There are 10 hidden switches. A switch that is on adds its own fixed numbers to the row, and there is some noise. The rows also spread widely along 13 directions, which tell nothing about the answers.
In the rows, 128 means zero.
Known rows, each followed by its switches (1 for on, 0 for off):
[125 119 134 124 170 161 125 119 134 115 135  99  73 130  92 143 118 112
 122 151 112 126 100 122 128 109 138 139 121 152 127 138 133 176 118 158]
0 0 0 1 1 0 1 0 0 0
[112 172 125 126 117 134 135 149 121 120 138 159 168 144 118 124  90 140
 151 118  97 129 139 114 126  81 101  76 113 109 125 136 113 101 139  86]
1 0 1 1 1 1 0 0 0 1
[115  76  98 113 127  54 117 157 102  78 158 158 132  92 142 136 144 136
 100 138 165  92 170 142 101 136 119 164  84  95 150 118 176  40 187  89]
1 1 1 0 0 1 1 0 0 0
[106 134 115 132 106 116 156  68 139 214 144 104  95 126 138  78 134 131
 152 125 117  86 136  85 111 149 196 174 104 166  78 163 144 140  75 105]
0 0 0 1 1 0 0 0 0 0
[124 107 103 110 179 148 125 119 140 127 102 164 121 174  99 124 132 109
  98 144 130 152 104  98 100 164 115 107 115 163 120 127 133 146 133 125]
1 1 1 1 0 0 0 0 0 0
[137 156 115 134 103 110 118 140 154 181 158 146 195 131 109 100  82 153
 143 138 143  81 164 106 122 100  91 107 153 119  82 185 135 104 187  62]
1 1 1 0 0 0 0 0 0 0
[ 78  99 159 102 141 122 130 129 149 201 140 103  97  97  62 133 105 110
 152 108  70 106 107 115 154  68 180  64 121 144 122 204 150 104 135  79]
0 1 1 1 0 0 1 0 0 0
[121 118 135  97 143  99 140 139 120 117 121 150 113 107 147 131 133 124
 120 109  99 126 128 142 109 145 134 149  68 139 134 139 190  78 115 136]
1 1 0 0 1 0 1 0 0 0
[ 97  80 121 112 150 103 142 124 105 141 131 145  98 106  87 143 103 137
 122 147 134 131 136 123 136  89 120 111 114 113 155 153 119 117 157  90]
0 1 1 1 0 0 0 0 1 0
[127 161 127 110  88 113 138 135 157 149 139 141 192 146 124 121 123 121
 170 105 142 131  90  96 137 137 170 104 145 159  89 148 115 129 129  73]
1 1 0 0 0 0 0 0 1 0
[126 134 102 128 103 115 149  84 166 193 117 133 153 148  75  80 115 160
 103 112  99 137 171 135 109 143  88 123 127 123 133 166 171 127 133 110]
1 1 1 1 0 0 1 0 1 1
[172 103 107 115 116 110 106 142 159 100 126 114 191  93 128 112 160 128
 118 111 148 123 150 141  98 170 102 155 117 114 138 119 167  93 145 137]
0 0 0 1 0 1 0 0 1 0
[150 127  89 123  66 107 131 102 192  98 136  85 214 147  96  77 164 118
 133 115 167 131 150 133  89 185 134 136 174  96 142 116 144 111 169 105]
0 1 1 1 0 0 0 0 1 0
[105 117 113 140 116 100 133 100 150 146 145 125 101 138  97 114 129 136
 132 137 111 126 126 100 135 116 156 130 102 146  87 148 127 148 126  97]
1 1 1 1 1 0 1 1 1 1
[110  78  67 135 121 123 123 105 131 146  99 158 158 111 109  98 148 107
 115 108 131 109 129 110 127 133 141 145 109 129 129 101 116 112 129  92]
0 0 1 0 0 1 1 0 0 0
[156 175 169 100 126 105 149 140 123 174 129 157 121 150 123 158 103 174
 165 116 103 168 100 114 145 128 116 117  86 174 116 169 140 139  88 118]
1 1 0 1 0 0 1 1 1 0
[140 139 131  99 146 132 149 140 115 145 127 134 118 120  95 122 114 140
 138 121  89 121 136 151 122 134  97 110 110 105 181 161 188  87 140 130]
1 1 0 1 0 0 1 0 1 0
[175 132 100 135 133 143  91 145 158 134 128 144 183 114  92 121 117 136
 118 144 139 110 115 108 125 118  84 129 132 145 100 152 145 142 166 112]
0 1 1 0 0 0 1 1 1 1
[147 179 136 125 102 128 134 138 160 113 121 140 194 151 120 111 116 140
 143  97  82 159 145 136 105 138  92  85 118 106 121 127 138 105 133 122]
0 0 0 0 1 0 1 0 1 1
[142 110 124 135 147 132 124 113 137 162 138 117 108 121 107  98 144 136
 130 134 109 110 152 115 106 154 116 108 110 119 133 145 165 109 134 116]
0 0 0 1 0 0 0 0 1 1
[139  95 122 118 153 129 125 134 113 194  99 173 116 104  86 123  98 136
 171 111  83 135  99 107 189  85 106  93 111 131 143 154 112 117 106 103]
1 1 1 0 1 0 1 0 1 0
[120 139 121 139 136 166 114 130 149 122 147 116 146 125  95 107 119 111
 140 131 108  95 108  89 115 116 144  81 136 133 102 142 124 139 156  88]
0 1 1 1 0 0 0 0 1 1
[138 115 101 125 147 152 101 119 152 141 116 136 153  77 135  95 110 122
  90 128 113  87 141 117 100 130 101 174  99 151  74 160 167 130 132 144]
0 1 1 0 1 0 0 0 0 0
[101 120 159 126 135  89 128 145 148 152 167 112 118 123 116 122 120 139
 146 126  97 105 184 135 105 110 119  58 109  84 113 174 147  68 178  85]
0 0 0 0 0 0 0 0 0 0
[103 145 118 105 119 151 155 109 105 132 118 120 113  79 129 121 122 117
 116 100  79 100 120 134 114 114 147 143  74 142 148 149 181 116  95 133]
0 1 1 1 0 0 0 1 0 1
[131  99 104 143 140 147 121  96 162 109 112 121 116 115  98 100 133 128
  75 117 102 132 159 149 117 137  82 141 107 126 141 123 153 153 134 153]
1 1 1 0 0 0 1 0 0 1
[ 88 138 132 142 110 112 138 106 145 150 143 107 117 112 129 117 122 139
 149 108 103  98 140 109 128 110 161 107  98 134  91 155 113 122 121  86]
0 1 1 0 0 1 0 1 0 0
[121  99 118 153 135 149 135 105 122 130 120 139  92 108 108 124 106 124
 146 120 129 135 118 119 186  90 116 122 127 132 143 117  70 181 107 118]
1 1 0 0 0 0 0 0 0 0
[141 126 113 131 132 116 104 154 140 142 124 155 155 103 130 119 117 140
 146 117 110 111 143 114 141 110  94 116  91 121  97 146 124  99 135 109]
1 0 1 0 1 1 0 1 0 0

New rows, each followed by its switches (1 for on, 0 for off):
[124 101 109 148 129  90 132 103 142 190 136 137 105 140  83  88 142 153
 140 132  97 108 174 113 121 136 110  77 108  89 137 157 150  80 164  74]
0 1 1 0 0 0 1 1 1 1
[ 72 141 117  97  86 119 148 114 173 144 134 113 194 128  93 112 100 103
 137 107 118 122 115 120 115  84 183 106 148 141  96 172 133 119 147  77]
0 1 1 1 1 0 0 0 0 0
[ 83  90 123 131 126  84 121 134 163 115 155 132 136 133 111 125 127 115
 114 137 134 127 154 128 111  99 147 109 117 117  87 139 119 113 175  86]
0 0 0 0 1 0 1 0 0 0
[106 146 122 103 148 137 137 126 140 110 122 140 132 161  96 125 130 121
  99 124  88 144 118 121  87 152 125  94 101 141 137 139 177 117 143 120]
1 1 1 1 0 0 1 0 1 1
[116 130 150 142 131 108 129 138 101 134 176 121  85 105 136 128 130 141
 160 126 100  84 138 103 130 111 151 102  87 112 117 138 139  94 136  85]
0 0 0 0 0 0 1 0 1 1
[148 136 154 146 136 126 137 103 164 101 134 114 102 180 121 123 129 157
 136 138 127 189 135 110 120 164 108 111 117 131  95 116  77 180 110 137]
0 1 0 1 1 0 0 0 1 0
[150 147 131 107 107 108 138 136 108 107 161 114 138 120 141 130 135 133
 161 142 165 101 109 111 107 153 162 158 129 134 133 138 158 107 137 103]
0 1 0 1 0 0 0 0 1 0
[ 92 123  89 129 130 134 143  83 147 178 109 164 132 163 114  82 129 114
 107 120  92 114 119  84 100 152 164 133  92 170  75 137 150 131 105  89]
1 1 1 1 1 0 1 0 0 1
[ 86 138 117 110 135 107 179 107 104 142 119 162 101 193  93 140 133 131
 145 142 120 164 116 106 108 143 164  68 118 133 156 139 130 118 129  75]
0 1 0 1 0 0 0 1 1 1
[182 139 115 134 135 148 110 129 162 149 102 154 179 152 102 111 107 145
 152 134 134 155 105  95 146 134  81 105 153 139 102 133  87 160 132 118]
0 1 1 0 1 0 0 0 1 0
[123 150 115 167 179 191 115 141 107 100 166 123  80 128 118  88 105 117
 159 161  93  57 123  67 130 115 114 102 108  99  92 127 102 139 153 109]
1 1 1 1 1 0 0 0 1 0
[167 139 130 120 122 144 121 164 131 114 106 148 167  91 137 126 135 122
 167  86  98 136 123 140 161 119  86  96  98 106 159 115 122 101 117 134]
1 0 0 0 0 0 0 1 0 0
[140 160 148 134 141 137 126 154 161  29 125 133 153 190 115 145 122 144
 109 129 118 188 143 150  95 140  54  71 120  93 141  93  97 136 173 138]
0 1 1 0 0 0 1 0 0 0
[123 108 129  96 155 105 121 151 110 116 134 141  92 102 119 158 127 117
 130 134 113 123 104 128 138 102 134 141  82 146 132 140 161 111 126 140]
1 0 1 0 1 0 1 1 0 0
[106 136 138 114 138 111 142 128 133 158 133 144 111 135  93 135  98 131
 149 126 100 140 106 117 153  97 142 101 119 143 116 168 127 132 123 104]
1 1 0 0 1 0 1 0 1 0
[106 146 136 123 145 142 141 119 105 155 141 138  98 115 119 132  98 134
 140 125  96  99  94  91 128 113 155 131 102 161 104 152 135 140 113 103]
0 1 1 0 0 0 1 0 1 0
[120  78 132 138 181 128  99 119 166 195 140 112  80 105  89 109 122 130
 106 142  97 105 154 106 125 133 118 105 107 152  73 185 153 148 140 128]
1 0 0 0 0 0 0 0 1 0
[160 143 102 139 105 143 124 110 152 144 112 150 186 179 123  94 152 124
 149 120 142 145 109  82 113 160 127 101 137 141 114  98  98 141 118  93]
0 0 1 1 0 0 0 0 0 1
[110 118  99  94 118 117 135 137 129  53 129 124 161  87 121 145 133 112
  86 131 150 130 125 151  85 138 128 177 101 131 150 125 176 122 158 144]
0 1 1 1 0 0 0 1 1 0
[115  59 106 164 168  99 107  99 163 166 153 117  71 165  48  94 130 137
 120 179 127 108 178 108 122 110 105  67 154  86 117 156 119 113 202  80]
0 1 1 0 1 0 1 0 0 1
[148 123  94 125 131 160 109 107 193 217 114 107 172 101  59  75 113 126
 115 129 101  90 135 118 124 134  98 124 148 151  95 204 180 151 142 129]
1 1 1 1 0 0 0 1 1 0
[109 125 156 135 137 105 127 128 147 135 145 129  99 136 126 115 116 144
 151 119  95 130 151 111 138 115 121  79  96 114  94 151 108 109 133  98]
1 1 1 0 1 0 0 0 0 0
[160 152 134  98 124 116 118 155 161 160 148 100 167 115 102 116 132 124
 159 127 103 107 127 122  96 138 133  94 128 126 117 185 206  79 147 121]
0 0 0 1 1 0 0 1 1 1
[104 147 117 116 106 134 158 107 130 121 129 110 130 110  99 118 121 134
 121 115  96 121 137 137 105 119 134 123 103 118 148 149 159 128 126 122]
0 1 1 1 0 0 0 1 1 1
[138 113 130 138 114 128 119 111 178 148 117 118 156 119  98 101 133 131
 134  97  99 141 128 119 133 140 122 110 121 132 105 134 121 141 127 112]
0 1 1 0 0 0 1 0 1 0
[119 123 120 147 106 132 108 104 179 148 151  98 157 107  94  93 123 121
 121 113 110  96 129 106 122 119 148 122 132 145  78 154 138 147 146  94]
0 1 1 0 0 0 1 0 1 1
[107 157 100 174 138 203 118 121 119 139 137 152 151  82 135  69  77 116
 141 119  64  47 141  80 134  71 108 103  99 108  72 137  99 132 136  87]
0 1 1 0 1 0 0 0 0 1
[121 118  93 145 103 134 130 101 156 126 132 113 166 133 112  91 147 106
 143 118 146 120 129 108 119 154 154 127 145 123 112 110 105 145 137 102]
0 0 0 0 0 0 0 0 1 0
[148 147 109 140 115 136 131 105 156 105 131 120 145 134 120 115 131 130
 133 134 133 137 119 118 124 137 129 139 126 143  99 132 124 169 121 132]
0 1 0 0 1 0 0 1 1 1
[133 120 150 129 145 121 112 154 135 122 154 139 121 100 111 149  90 144
 139 141 123 131 104 108 147  78 123 131 109 145  85 155 107 155 137 109]
0 1 0 1 1 0 1 0 1 0
[120 119  94 126 149 142 136 123 143  67 130 108 111 109 110 103 155  99
 102 134 106 102 143 155  94 164 125 160 100 106 149 123 193 116 148 166]
1 1 0 0 1 0 1 1 1 0
[131 105 121 107 138 110  87 162 147  87 144 139 164  78 143 141 134 112
  95 114 130 106 110 119 107 134 127 171  80 165  79 125 166 120 148 133]
1 0 1 0 0 0 1 0 1 0
[135 103 167 129 143  99 106 145 150 113 142 135 110 106 142 139 138 152
 122 106 102 148 141 118 128 141 126 102  63 149  95 141 136 114 110 117]
1 1 0 1 0 1 0 0 1 1
[139 117 139 127  86  76 124 121 173 111 132 110 147 140 122 128 154 157
 140  89 127 180 142 127 135 155 124 127 100 131 113 106 107 130 107 117]
1 0 1 1 0 1 1 0 1 0
[183  88 143 101 145  72 101 145 129 148 132 157 122 122 134 147 141 160
 138 140 167 155 106  98 133 164 115 152  97 168 109 142 145 113 124 111]
1 1 1 1 0 0 0 0 1 0
[174 132 148  98 129 107 129 168 128  88 118 141 168  98 131 147 122 147
 127 104 118 150 137 172 120 129  67 125 103 103 178 131 166  76 146 142]
0 1 0 0 0 0 1 0 0 0
[142  94 132  91 155  99 129 147 100 162 118 159 108  96 134 141 151 126
 153 124 118 122  97 100 124 151 160 129  77 156 133 151 167  82 110 106]
0 1 0 1 0 0 0 1 1 0
[ 84 176 141 129 133 146 126 138 116  95 144 141 135 134 149 145 107 125
 117 114  94 115 118  97  96 107 146 101  80 155  84 126 119 135 122 103]
0 0 1 0 0 1 0 0 0 1
[145 142 109 130  72 111 131  92 173 137 122 106 187 158 111  98 161 131
 161  92 144 144 109  97 126 167 166 104 154 139 117 116 114 129 117  83]
0 1 1 0 0 1 0 0 1 1
[ 33 146 108  94 134 127 167 102 147 100 117 129 130 166  89 128 112 100
  80 120  85 158 146 149  75 130 148  91 117 122 125 146 154 133 146 131]
1 0 1 0 1 0 0 0 1 0
[164 144 135 152 127 115 117 101 178 138 154  79 113 191 107 100 146 157
 151 156 149 139 158 106 100 172 118 120 150 126  98 140 117 152 132 128]
0 0 0 1 1 1 0 0 0 0
[165 140 135 127 148 131 120 130 124 144 135 118  92 125 115 128 132 152
 136 134 105 126 149 132 131 134  78 110  98 119 153 149 165 124 127 149]
1 0 1 0 0 0 0 1 0 1
[140 118 138 116 129 121 123 130 103 139 131 140 111  86 126 137 124 139
 145 109 106 115  94 111 147 114 141 137  88 151 135 132 148 115 104 109]
0 1 1 0 0 0 1 0 1 1
[149 153 132 101 131 116 118 153 134 167 114 170 177 137 133 127 122 148
 139  97  95 136 107  92 112 151 120 119  82 168  93 141 151 101 107 103]
1 0 1 1 0 1 1 0 1 0
[119 191 114 127 107 118 146 117 106  94 157 126 132 200 128 139 135 138
 144 146 157 117 108  98  92 153 157 128 137 142 129 108 128 132 135  90]
0 0 1 0 0 1 1 0 0 1
[101 146 115 120 124 165 123 134 144  92 144 104 152  95 114 105 120 105
 111 113  96  95 135 125 103 123 126 131 109 119 115 135 151 136 144 135]
1 0 1 1 0 0 0 0 1 0
[149 133 143 112  94 127 131 121 144 168 135 103 151  93 103 121 111 136
 173 101 125 114 108 120 157  99 140 121 143 135 137 163 126 128 118 101]
0 1 1 1 0 0 0 0 0 0
[102 102 126 117 122 126 130 122 140  98 128 125 123  96 129 119 131 119
 116 104 113 127 133 130 130 121 136 132  88 127 130 123 131 124 124 124]
1 1 1 1 0 0 0 0 0 0
[ 80  92 114 130 140 115 129  90 164 119 150  91  95 136  97 109 128 115
  99 154 131 113 143 110  95 128 165 136 122 135  84 153 134 148 150 115]
0 1 1 1 1 0 0 0 0 0
[169 114 130 137 189 163 118 129 100 139 106 158  76 119 104 130 101 151
 142 141  90 137 103 106 159 115  71 123  98 133 140 126 106 154 106 149]
0 1 1 0 1 0 1 0 1 0
[119 130 108  87 108 103 166 111 127 112  91 147 156 137 122 136 144 123
 123  92 133 173 121 159 120 160 137 129 118 136 190 118 156 102 102 131]
1 1 0 0 0 1 0 0 0 0
[186  97 143 111 166 105  86 167 136 172 116 188 148 102 116 147 114 151
 127 126 117 145 100 106 153 120  83 114  95 173 106 162 152 117 131 109]
1 1 0 0 0 0 1 0 1 1
[106 150 143 107 116 129 143 132 126 130 120 129 126 111 128 136 134 124
 142  84  68 121  97 114 122 118 168 103  67 156 127 141 160 102  94 102]
0 1 1 1 0 1 1 1 0 1
[142  93 143 155 131 126 114  90 197 178 118 115 108 123  97 107 125 150
 107 108 108 161 137 112 156 139 113 145 101 177  68 154 107 205  94 137]
1 1 0 1 0 0 1 0 1 0
[147  93 126 120 147  92 115  82 165 160 131 125  94 130 136 115 137 162
  80 151 150 144 139 103  91 188 126 209  82 195  57 156 164 174  95 160]
1 1 1 1 1 0 0 0 1 0
[112 120 152 126 162 137 113 115 130 137 162 105  71 113 122 139 124 135
 117 147 113 101  95  77 108 133 171 131  88 187  67 161 146 165 114 113]
0 1 1 1 0 0 0 0 1 1
[158 144 135 138 132 175 116 134 142 136 128 118 144  78 136  80 126 130
 147  90  68  93 137 106 129 147  97 119  88 117 111 133 145 116 110 136]
1 1 1 1 0 0 0 0 1 0
[181 105  86 144  68 121 125 107 181 130 100 142 219 128 109  78 143 141
 149  93 167 162 150 131 163 140  73 138 153  97 146  93  75 137 134 104]
1 1 1 1 0 0 0 0 0 0
[ 99  98 123 113 136 109 143  83 156 191 128 107  82 142  72 108 139 128
 126 118 101 131 120 109 129 147 172 125 117 161 121 163 154 143 110 108]
1 1 1 1 0 0 1 0 1 0
[155 170 134 110  61 109 144 142 142  57 131 102 209  67 176 122 145 142
 137  72 124 133 142 162 100 162 124 183  77 118 141 111 171  94 104 145]
0 1 0 1 0 1 0 1 1 0
[ 92  77 108 108 136  95 134  98 126 176 142 114  71  72  90 137 115 121
 125 147 136  94 103 109 157  90 184 177 111 177 100 188 152 157 113 116]
1 1 1 0 1 0 0 1 1 0
[120 134 141  97 146 114 152 103 145 158 107 118 110 169  92 131 128 141
 121 123 103 164 136 143  99 156 116  81 127 129 161 159 157 114 128 131]
0 1 1 0 0 0 0 0 0 0
[122 155 106 131 122 135 137 132 138  97 120 164 159 156 138 126 126 112
 152 126 138 142  90  88 135 140 149 129 117 157  78 115  90 163 118 102]
1 1 0 0 1 0 0 1 1 0
[163 109 122 104 129 116 123 158 137 142 128 145 161  89  86 123  97 136
 138 128 121 124 144 161 151  85  73 126 134  97 166 166 165  84 163 123]
1 1 0 1 1 0 1 0 0 0
[192 134 132 133 122 116 133 118 152  69 120  97 117 138 125 119 156 151
 139 121 126 166 155 168 124 169  73 152 112  94 171 106 146 128 119 179]
0 1 0 0 1 0 1 1 0 0
[176 140 134 134 122 140 142 109 127 189 114 122 100 107 107 101 115 172
 153 106  84 127 148 137 162 126  68 140  96 118 162 155 149 133  88 146]
1 1 1 1 0 0 1 1 0 0
[153 104 127 144 147 135 114 124 142 137 130 125 102 122 108 118 130 142
 140 124 122 129 126 116 158 126 109 128 116 139 132 132 117 144 113 122]
1 1 0 1 0 1 1 0 0 0
[164 103 134 130 190 127 106 125 112 149 132 138  61 147 104 153 128 160
 117 170 147 143 103  98 125 150 112 159 105 179 118 133 125 179 107 145]
0 0 0 1 0 1 1 0 1 0
[106 109  92  99 118 107 136 116 136 100 133 128 164 123  93 130 118 114
 104 154 166 129 125 127  95 121 142 161 145 129 129 142 149 128 168 111]
0 1 1 1 1 0 0 0 1 0
[ 93 193 132 146 130 193 151 113 161 132 125 108 147 171  78 110  92 118
 137 111  73 124 113 113 115 109 135  69 142 136 107 149 106 169 123 104]
0 1 0 1 0 1 1 0 0 0
[152 106 118 125 139 139 109 153 129  90 116 140 150  71 146 116 136 110
 144  99 115 109 118 128 147 123 113 145  94 125 134 112 135 102 116 131]
1 1 0 0 1 1 0 0 0 0
[128 130 105 135 129 147 111 131 147 141 133 140 160 122 109 106 121 118
 132 118 111 107 113  89 130 126 127 130 114 145  84 131 119 147 136 103]
1 0 1 1 0 0 1 0 1 0
[153 122 140 145 136 126 112 137 156 126 136 130 128 135 126 117 130 139
 134 117 115 131 134 119 141 139 102 113 111 136 105 132 122 139 130 118]
1 1 0 0 0 0 1 0 0 0
[148  98 136 117 148  86 107 138 137 182 124 185 129 151 118 143 110 148
 159 144 152 150 101  75 162 105 123 103 118 169  74 155  88 130 130  74]
1 1 1 0 1 0 0 0 0 0
[100 155 116 143 134 141 143 122 140 160 141 120 110 131  91 112 105 123
 137 130  91  98 147 130 132  99 120 107 122 120 120 162 144 142 142 114]
1 0 0 0 0 0 1 1 0 0
[155 162 156 107  75  89 142 146 131 120 139 138 180 117 155 145 107 158
 177  98 142 163 127 137 146 102 115 130 118 123 126 134 103 113 111 110]
0 0 0 0 1 0 0 0 0 0
[120 165 140 132 130 166 132 149 118 147 140 126 145  88 106 126  76 128
 186 107  86  97 100 106 167  63 137  87 131 126 111 165 101 133 117  95]
0 1 0 0 1 1 0 0 1 0
[160 166 152 137 136 151  96 135 189 139 168  70 135 119  87 107  96 140
 139 136  95  92 130 118 123 115  99 118 147 138  73 188 162 156 154 144]
1 1 1 0 1 0 1 0 1 0
[109 104  93 117  58 120 144 108 145 117 118 105 193  58  90 104 125 123
 138  74 120 121 134 158 155  94 144 155 131 101 172 122 129 112 127  99]
0 1 1 1 0 1 1 0 1 0
